The rows come from 6 hidden closed curves, with some noise, and rows from the same curve form a group. Each curve winds through 8 dimensions. The rows are also pushed far along 4 directions, which tell nothing about the answers.
Known rows, each followed by its group:
[  0  26   2  -5  -2  -1   3  -1   5 -10  -6  13   8  -2   4 -10]	Q791
[ -5   7 -25 -30 -13  27  -7  20   7   3  19   9 -36  26 -18  -2]	Q903
[-20   7   0  18   2  16 -29 -18 -23   5  -8 -10 -19  13 -18  -6]	Q791
[ -6  -8 -14  15  -6 -25 -15   4  20 -19   2  23   1 -23   4  -1]	Q424
[ 11  21 -12 -16 -14  17  -2   2  -1 -17  -5  -2  26   1 -17 -18]	Q726
[ -1   1 -21 -28 -35  23   5  31   0  31  -6  55  -5  32   1  -9]	Q680
[-20  -4   0   0   0  -1  26  14   0   8  -9   2  11  21  -4   4]	Q903
[  2   3 -13  -8   4  28   9   7  -5   1  -1 -27   4  21 -20  -2]	Q903
[-27  12   4  -9 -20  -2 -29  -9 -23 -15  -1  11 -33  -4  16  14]	Q680
[  7   0 -23 -32 -26  35 -11  22   8 -24  11   2 -13  -8 -22  14]	Q791
[  1   0 -12 -37  12  41  31  35  27 -12   9  40  16  39 -50  18]	Q903
[  2  36  -6 -29 -20  18 -25  27 -14  53 -14  33 -20  39 -10  -5]	Q465
[  2 -14 -30 -23 -38   9  11  11  17 -11  19 -10 -19 -11  16  12]	Q903
[ 10   5 -28  -4 -16   8   0  -8   8  16   2  14   2   1  18  -1]	Q680
[ 15  36 -15  -8  37  33   9 -23   2   0  -7 -12  62  17 -49   3]	Q424
[ -5   4   8 -10  13  -7  -2   8 -17   4  -7  13   3  15  11   9]	Q903
[-10   9   6   3 -11  21   4  16   9   4 -18  23 -11  39  -2   6]	Q791
[ -4 -13  -9   8 -16   3 -29  11   9  13   3  23 -41   9   3   5]	Q726
[ 12 -21 -17  -3  -1 -15  19  14  50 -47  15  17  22 -34  -6  16]	Q424
[-12  -5 -24  -7 -10  20 -12 -12 -14  -9  13 -33 -14 -17 -16  13]	Q791
[ 34   2 -12 -28 -13  20   2  19  17 -23  11 -20  18 -30 -24   1]	Q726
[  2  20 -14  -2  14  -6 -20 -21  -3 -16   9 -12  10 -29  -9   3]	Q424
[-32 -20  32  15  15  -9  18  24 -18  -5 -20  35   4  40  -2  -9]	Q680
[ 17   3 -47 -40 -46  22 -27   3   2   3  26 -14 -31 -10   7  14]	Q424
[  0   9 -44 -21 -30  10 -10  11  20  17   6   0 -13  -9   7  30]	Q465
[  4   2  -8   7  15   8  22 -23   5  24  -3 -25  34  14 -20  12]	Q726
[-28   6  39   8 -18 -11  -7  16 -18  15 -14  22 -45  27  14 -20]	Q791
[  8  41 -15 -17  25  28  -1 -18 -34  29 -20 -18  46  33 -17  10]	Q903
[  1 -24  31 -18  23 -21  55  46  38 -41  24  17  -6  -7 -12  -8]	Q791
[ 13   5 -25   3 -17   5 -39 -24  -8   7   0   2  -3 -16  11   7]	Q791
[-20  50 -29  -9 -31  21 -45   4 -40  60 -30   5 -11  31  -5 -18]	Q680
[ 14   4   5 -12  -2   3   0   7  -4  -4  -7  -1  36 -11 -20   0]	Q424
[ 24 -14 -25   9   5 -14   3 -32   1 -22  18 -42  20 -62  34   3]	Q680
[  7 -30  10   9  30 -12   7 -11  -3 -30   8 -16  33 -24 -21   8]	Q424
[-34 -17  30  26 -27 -38 -36  20 -35  21 -23  37 -41  -4  39 -16]	Q424
[ -2   9   4  15  -2 -23 -30 -34 -36   1   6 -51 -32 -31  42 -18]	Q903
[  9 -15 -53 -37 -28   9  -3  16  25 -13  43   2 -39 -17   3   5]	Q680
[-16  -8  24  12  35 -29  39  -5   0 -19  10  -7  10 -13  13 -14]	Q680
[  1  18   6 -36  -5  45  21  18  -1   2  -7  41   3  65 -13  15]	Q680
[  7 -24 -12 -18   0 -23 -12  11   3 -49  25 -19 -12 -59  21  29]	Q465
[  5  32 -73 -39 -37  42   1  -9  13  19  19 -16  -2  -1 -12   2]	Q424
[ 12 -15  10  13  10   0  -4   4   6   3 -10  19  15   5  -6   8]	Q791
[  6   1 -43 -30 -19  18   3  15  29 -41  28   9 -34 -14  21  15]	Q680
[  1  -5 -13   7 -18  -7   5 -13  -1   8   3 -21   2 -21  20 -12]	Q424
[-29  20  -6   8   6   7 -30 -31 -28  -1  -3   3 -28  26   5   0]	Q680
[ -8 -15 -15   1 -10  15   9   0  13   2   0  -6  14  10 -27  17]	Q726
[-21  -3  13  13  -4  -8  -1   5 -16  17 -21  28  14  10  -3  -6]	Q680
[-38  13   8  15   9 -11  -5   0 -24   8 -16  10 -10   7   7  -4]	Q791
[  1  47 -59 -53 -39  52 -26  27  11  21  -3  36 -13  45 -21  17]	Q424
[ 28  -5 -41 -26  -8  29  50  -4  31 -15  22 -41  46 -27 -12   7]	Q424
[ -9 -18  -3 -19  10   4  38  14  22 -30  11  20  21  16 -11  26]	Q465
[ 14 -18 -30 -38 -22  19  19   3  24 -19  30  11 -13  -1  13  25]	Q680
[  6 -19   6 -12 -10 -10  42  25  32  -1  13  15  -1  -2  11   2]	Q465
[ 16 -27  16  -3   0   2  17   6  19  -6  14  10  -3   7 -12  -7]	Q903
[ -9 -25  12  20   0 -14  23  31  31  11  -1  29 -21  21   1 -16]	Q465
[  6  27 -71 -44 -25  58 -14 -10 -11  -7  17  -1   3   0 -18   0]	Q680
[-10 -19 -16   0  -6 -21   6   9  17  11  13  18 -16 -11  15  16]	Q791
[ -7   1  15  31  15 -21  -2 -16  -1  27 -11  12  -7  20  22  -7]	Q726
[-16  -5 -14   4 -28 -21 -39   1  -9  31   1  22 -35 -15  18   4]	Q465
[ -7  -6   8  28   1  -6  -9   1  15   1  -8  10   5   2 -25 -15]	Q726
[ 11  -7 -18   8  -3 -15   5 -22  16 -19  19 -51  -6 -51  22   4]	Q903
[ 16  -8 -13 -25 -21   6 -26  -5   2 -33  24   6 -30 -14  11  12]	Q465
[-12 -19 -14   3 -23 -13  -9   0  16  14  13   5 -29  -2   5  14]	Q726
[-15   4  20  -6   7   3  32   8  -7   7 -11  13  15  41  -2  -4]	Q791
[  0   2 -15 -12   3  10   4 -14  13 -11  13   1  -7  16   2  23]	Q424
[  4  -2 -36   3   5  28  -3 -19   3 -21   4 -29  27   1 -31   3]	Q726
[-10   6   5  -3   7  10  -9   7 -21  -7  -4  -4  -1   9 -23 -16]	Q726
[ 10   2  -3 -17  10  -2  -5 -22 -13 -10  18  -5   3 -12   4   6]	Q903
[ -5  -7   3   7  -7  -4 -17 -10 -26  -1 -10 -13   0  -2  16   8]	Q726
[ 25   6 -63 -41 -33  38  -3  -7  33   0  29   7   8 -12 -18  26]	Q726
[-12  34 -45 -19 -29  42 -35 -14 -27  32 -18  13  12  16 -16  16]	Q791
[ -5   7 -26   0 -19  10 -28   1 -10  32 -10  -4 -16  23   5   7]	Q903
[ -7   6  -6 -10   8   8  21  25  29 -12   1   2   2  20 -25  12]	Q680
[-12  40 -66 -43 -49  37 -26   5   2   2  17   4 -33  14 -11 -12]	Q726
[ 12 -19  -2  25  28  12  37  -9  15   7 -10 -28  52  10 -23   0]	Q465
[-11  15 -22  -6   8  -4   1  -6 -10 -10   6 -34  -1 -20  10   4]	Q465
[ -3  -1   2   5  -4 -20 -22 -26 -26  12   3 -33  -9 -45  28  14]	Q726
[ -2   2  11 -20 -39  -8   3  62  35  34  -4  69 -54  36  18  -1]	Q465
[ 30  52 -16 -18  16  44   3 -34 -25  23 -13 -46  53  27 -23 -10]	Q791
[-12  16 -35   2 -15  17 -48 -23 -11  14  -7  23 -12  19  -5  16]	Q424
[  0  -4 -11  -6 -19  17  21  24  27  -5  -4  25 -14  33  14   5]	Q465
[-30  13  46  40  55 -23  18 -24 -29  17 -35  14  34  38   8  -2]	Q903
[  5  35 -41 -29 -46  28 -36  -2  -8  32   9  -3 -56  23  19 -10]	Q903
[ 15  -9 -13 -19  -1  10 -13   2 -15 -12   7  -1  12 -16  -6   7]	Q465
[  9 -18 -18 -20   8  13  15   8  12 -13  17   1  25 -15 -31  19]	Q791
[ 29 -12 -28 -12  -9   3   6  -9  35 -16  25 -16  -4 -21  17  22]	Q903
[  2  29  -6   2   2   4 -26 -36 -36  31 -10 -10   7  20   6 -18]	Q726
[ 10 -27  10 -25 -16 -24  19  35  47 -44  34  29 -29 -40  10  10]	Q465
[ -1 -28 -13 -20  -6  -7   3  35  39 -32  25  41 -18  -1 -19  14]	Q424
[ -7  -8 -19   7   0  11   5  -1 -11  -9  -4   0  10   1   6 -11]	Q465

New rows. What belongs after each?
[ -3  11 -32 -14 -16  11   3  11  18  28  -2   5   3  12  -5  27]	Q465
[ 20  -8   6 -22 -13  -1   4  -3   0 -26  11   6   6 -20  21   9]	Q465
[  9  -6 -27  -5 -11  11  -6   3   3   9   0 -18   4   4   0  16]	Q903
[ -8 -34  -8  21  -8 -16  -6   8  11  -2   0  10 -17  -8  17   8]	Q465
[-26  40 -25  18 -10  13 -72 -43 -57  23 -15  -1 -47  26  29 -17]	Q680
[ 21  26 -22 -33 -17  15 -18  10  -7  25   6 -14  -6  -9  -2   5]	Q465
[ -1 -15 -30 -10   5   0   7  -7   9 -13  28 -25   1 -27 -15   6]	Q465
[-11  20 -20  20   2   1 -40 -16 -15  28 -16  -4 -11  10   3   6]	Q903
[ 10   2 -13   2  -8  11  12  -6   7  -7  -3 -18   4   2  22   2]	Q465
[  9  20  11   4  -8   0 -17   7  -8  11 -13  -7   4  -6 -12 -21]	Q726
[ 15  40 -36 -22 -41  19 -41   1  -3  17   3 -20 -23 -17  -5 -15]	Q726
[ -1   9   1  17   7  -9 -28 -44 -40 -16   1 -49 -13 -35  36  -3]	Q903
[  0 -19 -27  12 -14   5  -9   1  10  11   0   1  -5   1   7  10]	Q465
[ -4  19  -7  -7 -13  -2   8  -1   7  -2  -8   1   1  11  26  12]	Q424
[ -3   3   1   8  -9 -24 -33 -14 -48  15  -2 -32 -22 -27  40 -17]	Q680
[ 19  25   6   2  13  34   2 -24 -11   6 -19 -25  48   4 -28  -2]	Q791
[ 15  18 -16 -30  -9  17  10  -5  -2 -17   9 -23  34 -31 -22   2]	Q726
[-13  12 -26 -35 -25  17 -23  15 -24 -15  14   2 -33 -12   2  -7]	Q680
[ -1 -11 -12   3 -17  23 -20 -14 -16  -4  -6 -12  -5   4   0  16]	Q791
[-13  11 -38 -12 -21   1 -23  14   1  37   6   1 -34   9   1   8]	Q465
[  5  27  24 -10  14   2   8   6   4  10 -13   7  15  19 -13   9]	Q465
[  0  10  23   2  24   4  -6 -41 -51 -17  -7 -38  16  -6  18   4]	Q680
[-22 -13  51  41  24 -21 -15  12 -21  35 -36  45  -7  40  -3 -11]	Q791
[-16  -6  21  25   0 -31 -15  14  -3  11 -11  23 -22 -12  14 -14]	Q465
[-20   2  40  22   6   7  19   3  -3  17 -27  57  -5  84   2 -25]	Q465
[  1   3 -34   9   8  27  -8 -29  -8 -15   1 -38  28   0 -30   0]	Q726
[  6   0 -21  -9 -36  -4 -42 -15 -18   6   3 -15 -24 -21  30  22]	Q680
[-20  -4 -39  -2 -40   4 -33  13 -10   1   6  26 -50  -1  27 -13]	Q465
[-17   2  13  20   1 -19 -14  11  -7  16 -13  19 -14  -7   7 -14]	Q465
[ 10   9  11  -5  16   6   2 -19  -7  -9  -2 -11   9   9  10  20]	Q424
[ -1   1 -34  -7 -19   7 -22 -28   0 -43  24 -28 -21 -24   8   2]	Q791
[ 10 -22 -36  -4  -5  -1 -16 -12  -4 -29  15 -33   6 -46  13  27]	Q465
[ -6 -24 -17  -4 -15   9  10  10  19 -31   8 -13  11 -17 -22  19]	Q726
[  6  -1   4  -4 -13  -3  -1  10  -2 -32  -7  -4  18 -10  -4 -12]	Q726
[ -2  33 -11 -40   8  58  38  17  -3  25 -19   5  54  67 -64  10]	Q680
[  4  12 -22  -5  -9  31  -3 -29 -11  -4   3 -11   1  27   0 -11]	Q465
[-12  19  -3 -21 -13   2 -28  10 -30  25   2  22 -45  14  20  -6]	Q726
[ -3  -8  13  -4  23  -4  -9  -7 -17 -21   9  11   4  -9 -11   7]	Q903
[  7  16 -39 -27 -23  20 -11   2 -16  15   1 -15  -5   4  18   9]	Q465
[ 12  -2  -2  13 -12   6 -27 -22 -29   6  -6  -9 -12   0  22 -23]	Q465
[ -6   5 -16 -21 -30 -13 -43  -6 -12   5  24  30 -57 -10  28   2]	Q903
[ 34  14 -26 -41  27  25  33   4  13 -13  11 -30  57  -8 -21  28]	Q903
[  7 -11  -3  -5 -10   6  23 -14  19 -34  16 -31   8 -31   4  12]	Q791
[-20  -9  27  33  12 -22   8  10  -4  23 -13  17 -17  24   5 -34]	Q465
[  4  12  22 -15   3 -12   2  18  14  -5  -1  16  -9   2   2  13]	Q465
[-11  -9   0   1  12 -18  10  -3   7 -21   9   5  -9  -8  25  17]	Q903
[ -6   5 -26  -7   0  13 -23 -14 -21  13   3  -2  10  -7 -23   7]	Q791
[  3   9   9 -29  -1  29  13   6  -9 -12   0  18  -1  34   1  14]	Q680
[  8   4  13  -6   6  -3  -7  -2   4 -42  12  -3 -14 -12   6  -2]	Q465
[-10 -46  42  22  14 -19  32  22  10 -27   2  -2   3  -8 -16 -14]	Q903
[ 32 -26   5  -9  25 -10  64  -9  26 -33  25 -56  55 -52   2  11]	Q465
[ -6  21 -42  18 -10  18 -53 -48 -35  -6  -5 -45   3 -23  -7 -10]	Q726
[ 14 -16 -15 -19  21  27  38 -11  26 -20  26 -10  37 -10 -40  20]	Q424
[-33  13  20  28  14 -27 -12 -22 -39 -12 -15 -23   4  -4   7 -34]	Q726
[  1  32  -4 -21  -6   0 -29   1 -11   7  -1  -2 -15  -6   1  13]	Q465
[-11  18  -9 -10 -12  -7  -8  -4   0   2   4 -21 -25   0  15  15]	Q680
[-12 -33 -13  13 -19 -46 -21  26  30 -38  19  32 -35 -51  20  -5]	Q424
[  8 -30  -7 -29 -10  14  38  41  46 -55  25  47  -4   2 -12   5]	Q465
[-15   3   2   1 -27  15  21  43  39  25 -23  39  -1  50 -29   7]	Q726
[ -3   2 -28 -28 -23   2   1  32  38 -21  22  -3 -36  -3  -1  22]	Q680
[ 22 -20   7  -9 -28  -5   0  16  30 -20  16  25 -25 -16  18  -4]	Q465
[-35   7  55  43  21 -20 -11   2 -48  15 -48   5   6  28   4 -20]	Q726
[ -7   6 -10 -11  -7  16  -1  30   2  19 -20  23  20  15 -31  12]	Q903
[-27  14  36  21   2 -38 -23 -35 -51  19 -13 -17 -20 -14  44  -9]	Q680
[ -4 -16  39  20  33 -18  43  15   4  -9  -4   1  14   9  -3 -30]	Q465
[ 17  -8  -5   9 -17  -7  -4 -11   2   4  -5 -13   6  -8  27  -4]	Q424
[ -2  22  -8 -29  -7  39  22  42  16  -6 -16  26   7  50 -16  14]	Q680
[-19 -34  62  18   3 -36   8  40   0 -11 -15  27 -11 -11  -3  -1]	Q726
[ -3 -25   6  10  28   5  23 -17  -8 -35  11 -53  26 -33 -22  14]	Q791
[  8  11  13 -12   7  -1  37  18  29 -20  -1  22  23   3  -2  -3]	Q791
[  9 -20   1 -12 -15   3  -2   8  17  -5  20  22 -22 -17   2   7]	Q424
[ -9 -30  25 -16  -1 -13  58  42  20 -21   4  43   7   6  19   4]	Q680
[ -9   4 -11   7 -14   2 -22  -6 -17  29 -11  14   2   8  -7  -7]	Q680
[ -1  21  28  11  30  -2  29  -4   2  -9 -21  11  45  14 -10 -14]	Q791
[  2  21 -14  -2  18  35   8 -17 -10   9  -8 -40  48  10 -60  -7]	Q726
[ 12  -2  13  -5  17   0  46  -3  13   6   3 -17  37  -1  -6   1]	Q465
[ -3   6   8  29   2 -10 -39 -30 -24  23 -20  14   5   5  10  -5]	Q791
[ -3  -7   6   6   2   7   4  -8   0 -16   2   4 -14  11  17   6]	Q903
[-21  -4 -19   6 -22   3 -23 -10 -13 -21   0 -22  -5 -26  -7   6]	Q726
[-15 -29   7  23  24 -26  11   6  -5 -31   5   2   2 -25   8 -19]	Q680
[-26  11  12  20  12 -18 -14   6  -6   5 -12  -1 -18  16  -4  -5]	Q680
[ 26  16 -38 -43   0  35  10   0  14 -14  22 -38  10   2 -17  23]	Q465
[-14 -12  30   4  19 -17  43   4 -13 -15  -8   1  26  -3  21  -1]	Q680
[ -9   1 -13   5  -1  11 -26  -7 -26 -18 -12 -19  11 -10  -7   8]	Q680
[-13 -20   5  11   4 -19  -9  17 -14   6   3   6 -30   6  12 -16]	Q465
[-26 -12  11   0  -8   1  10   4 -15  12  -3   1 -10   9  -5   7]	Q791
[ 12  -7  11 -15   7   0  15 -14 -23  -2  11 -11  22 -19   5  -3]	Q680
[-18  -3  -1   4  10 -27   0   2 -20 -16   3 -23 -11 -27  31  -1]	Q465
[  4  50 -18   7 -11  37 -65 -39 -58  46 -32 -13  -7  48   0 -12]	Q465
[ 24 -13  25  -6  17  -1  27   7  34 -36  17  -2   4   1 -15   1]	Q465
[ -7  30  19  23  17  -4   3  -1  -4  25 -39  27  34  43  -5 -20]	Q424
[-10 -15  25  29  19 -29  -1 -12 -16  20 -15   2  23 -13   4   2]	Q465
[ 16   1 -55 -22 -51  13  -4  19  59 -18  24  11 -26  -8  -1   3]	Q726
[ -4 -17  16 -16 -15  -9  10  24   2   5   1   7 -10  -5  10  21]	Q726
[  5   5   8  -7  -4 -17   2  18  34 -10  11  36 -32  15  14  -5]	Q424
[ 13 -13  17 -12  -3  -3  11  21   6  -6  -3  17  23  -9 -17  -2]	Q424
[ -9  -7 -20   4 -17 -10 -17 -28 -10 -33  16 -13 -15 -39  33   1]	Q465
[  3  15   2   3  12  13   3  -4   9 -23  -2  -5  -2  23  -6 -12]	Q791
[ 23 -15 -28  -3  -3   2  -1 -46 -12 -19  24 -63  17 -45  20  11]	Q465
[-11  19 -20   6   1   5 -21 -20 -17 -14   2  -6 -21  -4  26  -3]	Q680
[  8  27 -27 -46 -30  28   4  -4  -4  20  13   2  -4   8   4  12]	Q680
[ 18  13  11  -6   7   2 -11 -20  -4 -15  -9  -4  31  -7  -5  23]	Q424
